The first 10 rows are patterns. Each new row is the sum of 3 different patterns, raised or lowered, with some noise. Before adding, each is slid sideways (what falls off one end comes back at the other) and multiplied by a number that may be negative. Names go in the order of the patterns.
Some rows, each with the names of its patterns after it:
|  .20 |  .05 | -.05 |  .00 |  .08 | -.01 | -.13 |  .05 | -.08 |  .08 | -.07 |  .23 | -.10 |  .07 | -.08 | -.25 | -.02 |  .04 | -.04 |  .03 | -.06 | -.01 | -.01 |  .10 | -.17 |  .08 |  .07 |  .03 | -.06 |
A
| -.05 |  .02 |  .04 | -.06 | -.18 |  .00 | -.19 | -.06 | -.04 |  .11 | -.09 | -.05 |  .12 | -.11 |  .14 |  .05 | -.03 |  .09 | -.05 | -.14 | -.13 | -.08 |  .18 | -.08 |  .07 |  .15 | -.22 | -.02 |  .13 |
Q
|  .00 | -.06 | -.18 | -.18 | -.03 | -.03 | -.08 |  .15 |  .11 |  .02 | -.02 |  .32 | -.04 |  .03 |  .10 | -.04 |  .06 | -.01 | -.07 | -.07 | -.07 | -.16 | -.19 |  .16 | -.10 | -.26 |  .07 | -.09 |  .16 |
K
| -.09 | -.16 |  .03 | -.11 |  .03 |  .04 | -.13 |  .08 | -.04 |  .13 | -.07 | -.07 | -.13 |  .09 |  .06 |  .02 | -.05 | -.09 | -.06 | -.08 |  .04 |  .04 | -.13 |  .03 |  .14 |  .07 |  .00 |  .01 | -.21 |
L
|  .15 |  .00 | -.03 |  .00 | -.11 | -.09 |  .12 |  .13 | -.03 | -.02 |  .04 | -.04 | -.04 |  .00 | -.22 |  .19 |  .12 |  .07 |  .20 |  .07 |  .08 | -.05 | -.05 |  .14 |  .01 | -.24 |  .15 |  .03 | -.08 |
Z
|  .04 | -.05 |  .24 | -.06 | -.05 | -.02 | -.06 |  .09 |  .08 |  .07 |  .11 | -.01 |  .04 |  .05 | -.03 | -.10 |  .03 | -.13 |  .33 | -.11 | -.01 |  .09 | -.01 |  .00 |  .05 | -.04 | -.07 | -.04 | -.11 |
J
|  .09 | -.17 | -.05 |  .09 | -.02 | -.09 | -.24 | -.06 | -.05 | -.07 | -.02 |  .05 | -.02 | -.02 |  .08 |  .14 |  .07 |  .03 | -.10 |  .06 | -.07 | -.01 | -.03 |  .06 |  .06 | -.06 |  .04 | -.02 | -.05 |
P
|  .04 | -.04 | -.13 |  .05 | -.05 | -.03 |  .10 |  .07 |  .04 |  .12 | -.16 | -.08 |  .04 | -.02 |  .02 | -.08 |  .07 | -.09 | -.03 | -.03 |  .09 | -.04 | -.04 | -.06 | -.01 |  .02 | -.08 |  .16 | -.12 |
C
| -.06 | -.01 | -.01 | -.11 |  .03 | -.16 | -.11 |  .03 |  .07 |  .00 |  .16 | -.19 |  .00 | -.05 | -.10 | -.02 | -.09 | -.04 | -.05 | -.05 | -.08 |  .01 | -.04 | -.11 |  .03 |  .05 | -.11 |  .00 | -.03 |
S
| -.02 |  .01 |  .16 | -.15 | -.27 |  .20 | -.05 | -.03 |  .01 | -.09 |  .12 | -.03 |  .09 |  .07 | -.07 | -.17 |  .07 |  .12 |  .09 |  .01 | -.02 | -.09 | -.07 | -.02 | -.02 | -.23 |  .18 |  .01 |  .04 |
W

New rows, each followed by the names of its patterns:
| -.07 |  .09 | -.22 | -.27 | -.21 | -.15 | -.14 |  .00 | -.14 | -.15 |  .10 |  .00 | -.14 |  .16 | -.01 |  .18 | -.16 |  .00 | -.18 | -.08 |  .19 | -.01 |  .01 | -.07 | -.21 | -.16 |  .20 | -.11 |  .15 |
A Q L
| .25 | .45 | .10 | .21 | .04 | .34 | .28 | .30 | .54 | .16 | .21 | .35 | .13 | .18 | .16 | .23 | .22 | .56 | .29 | .40 | .10 | .33 | .11 | .16 | .40 | .13 | .25 | .08 | .37 |
A L C
|  .13 |  .12 |  .14 |  .27 |  .09 |  .14 |  .11 |  .14 |  .09 |  .14 |  .08 |  .13 |  .36 |  .04 |  .28 |  .00 |  .20 |  .16 | -.23 |  .18 |  .10 |  .15 |  .10 |  .18 |  .05 |  .28 | -.14 | -.15 |  .19 |
A P C
|  .07 | -.22 | -.20 | -.08 | -.13 | -.11 | -.26 | -.08 | -.03 | -.03 | -.07 |  .08 |  .02 | -.14 | -.31 | -.02 | -.01 | -.14 | -.12 | -.13 |  .02 | -.18 | -.03 | -.02 | -.18 | -.20 | -.06 | -.03 |  .07 |
Z C W
| -.27 |  .14 | -.04 |  .02 | -.06 | -.10 |  .06 | -.03 |  .03 |  .03 | -.30 | -.05 |  .12 |  .16 |  .17 |  .00 |  .03 | -.26 | -.07 |  .00 | -.02 | -.34 |  .18 |  .00 | -.04 | -.01 | -.08 |  .07 | -.25 |
Z C W
| -.13 | -.19 | -.15 | -.16 | -.07 |  .01 |  .03 |  .16 |  .00 | -.26 | -.03 | -.23 | -.15 | -.11 | -.22 | -.05 | -.06 | -.15 | -.28 |  .01 | -.07 | -.17 | -.04 | -.03 | -.13 |  .08 | -.23 | -.19 | -.19 |
Z P S
| -.16 | -.18 |  .13 |  .17 | -.14 |  .19 | -.32 |  .27 |  .10 | -.12 | -.02 | -.09 |  .00 |  .01 |  .08 |  .23 |  .27 |  .03 |  .07 |  .13 | -.02 |  .20 |  .12 |  .10 |  .10 | -.06 | -.04 | -.08 | -.05 |
K J C
|  .00 | -.17 |  .36 |  .10 |  .13 |  .05 |  .02 |  .21 |  .06 |  .21 |  .26 |  .04 | -.01 |  .16 |  .32 |  .20 |  .08 |  .00 |  .03 | -.02 |  .23 |  .13 | -.18 |  .36 |  .10 |  .08 |  .15 |  .08 |  .23 |
J C W
|  .13 | -.04 |  .02 |  .13 |  .11 | -.04 |  .08 | -.12 |  .18 |  .07 | -.04 |  .13 |  .13 |  .19 | -.01 |  .09 |  .13 |  .12 |  .00 |  .04 |  .07 |  .00 |  .12 |  .14 |  .15 |  .17 |  .09 |  .04 |  .02 |
Z C S
| -.14 | -.05 | -.07 | -.15 |  .08 |  .01 | -.12 |  .04 | -.35 |  .06 |  .01 | -.16 | -.09 |  .03 | -.26 |  .13 |  .03 | -.03 |  .06 | -.14 | -.11 | -.17 | -.10 | -.06 | -.03 | -.10 |  .00 | -.07 | -.15 |
J C S
|  .09 |  .05 |  .14 |  .32 |  .18 |  .06 |  .13 |  .36 | -.10 | -.04 |  .15 | -.04 | -.08 | -.02 |  .07 |  .39 | -.07 |  .35 |  .07 | -.04 |  .13 | -.29 | -.05 |  .16 | -.02 |  .05 |  .19 | -.02 | -.09 |
A Q W
| -.21 | -.14 | -.33 | -.37 | -.22 | -.24 | -.26 | -.33 | -.38 | -.25 | -.15 | -.17 | -.19 | -.20 | -.39 | -.24 | -.37 | -.27 | -.37 | -.11 | -.22 | -.28 | -.29 | -.34 | -.19 | -.43 | -.52 | -.10 | -.21 |
J S W
| -.13 |  .12 | -.21 | -.14 | -.13 | -.03 | -.18 | -.04 | -.06 | -.06 |  .01 |  .00 | -.07 | -.18 | -.11 | -.16 | -.17 | -.19 | -.27 | -.11 | -.07 | -.07 | -.16 |  .03 |  .09 | -.24 | -.50 |  .01 | -.33 |
Q C W
| -.04 |  .10 | -.26 | -.18 | -.17 | -.03 |  .02 | -.16 |  .09 |  .22 | -.35 | -.07 |  .08 | -.11 |  .03 | -.07 | -.13 | -.11 | -.07 | -.18 |  .03 | -.07 |  .08 | -.13 | -.06 |  .08 | -.05 |  .05 |  .01 |
Q P W
|  .04 |  .08 | -.07 |  .01 |  .03 | -.18 | -.08 | -.06 | -.08 | -.11 | -.05 | -.09 |  .09 |  .01 | -.08 | -.08 | -.25 | -.04 | -.08 | -.10 |  .19 |  .01 |  .11 | -.33 |  .31 | -.05 | -.05 |  .07 | -.09 |
K J S
|  .40 |  .49 |  .27 |  .30 |  .25 |  .29 |  .12 |  .23 |  .02 |  .04 |  .28 |  .21 |  .21 |  .24 |  .24 |  .33 |  .04 | -.05 |  .59 |  .13 |  .07 | -.07 |  .20 |  .35 |  .16 |  .25 |  .25 |  .11 |  .03 |
L P W
| -.09 |  .10 | -.02 |  .03 |  .33 |  .20 | -.01 |  .09 |  .12 |  .23 |  .18 |  .08 | -.04 |  .11 |  .10 |  .17 |  .09 |  .06 |  .07 | -.16 | -.25 |  .28 | -.01 |  .08 |  .07 |  .03 |  .21 | -.02 |  .29 |
J P W
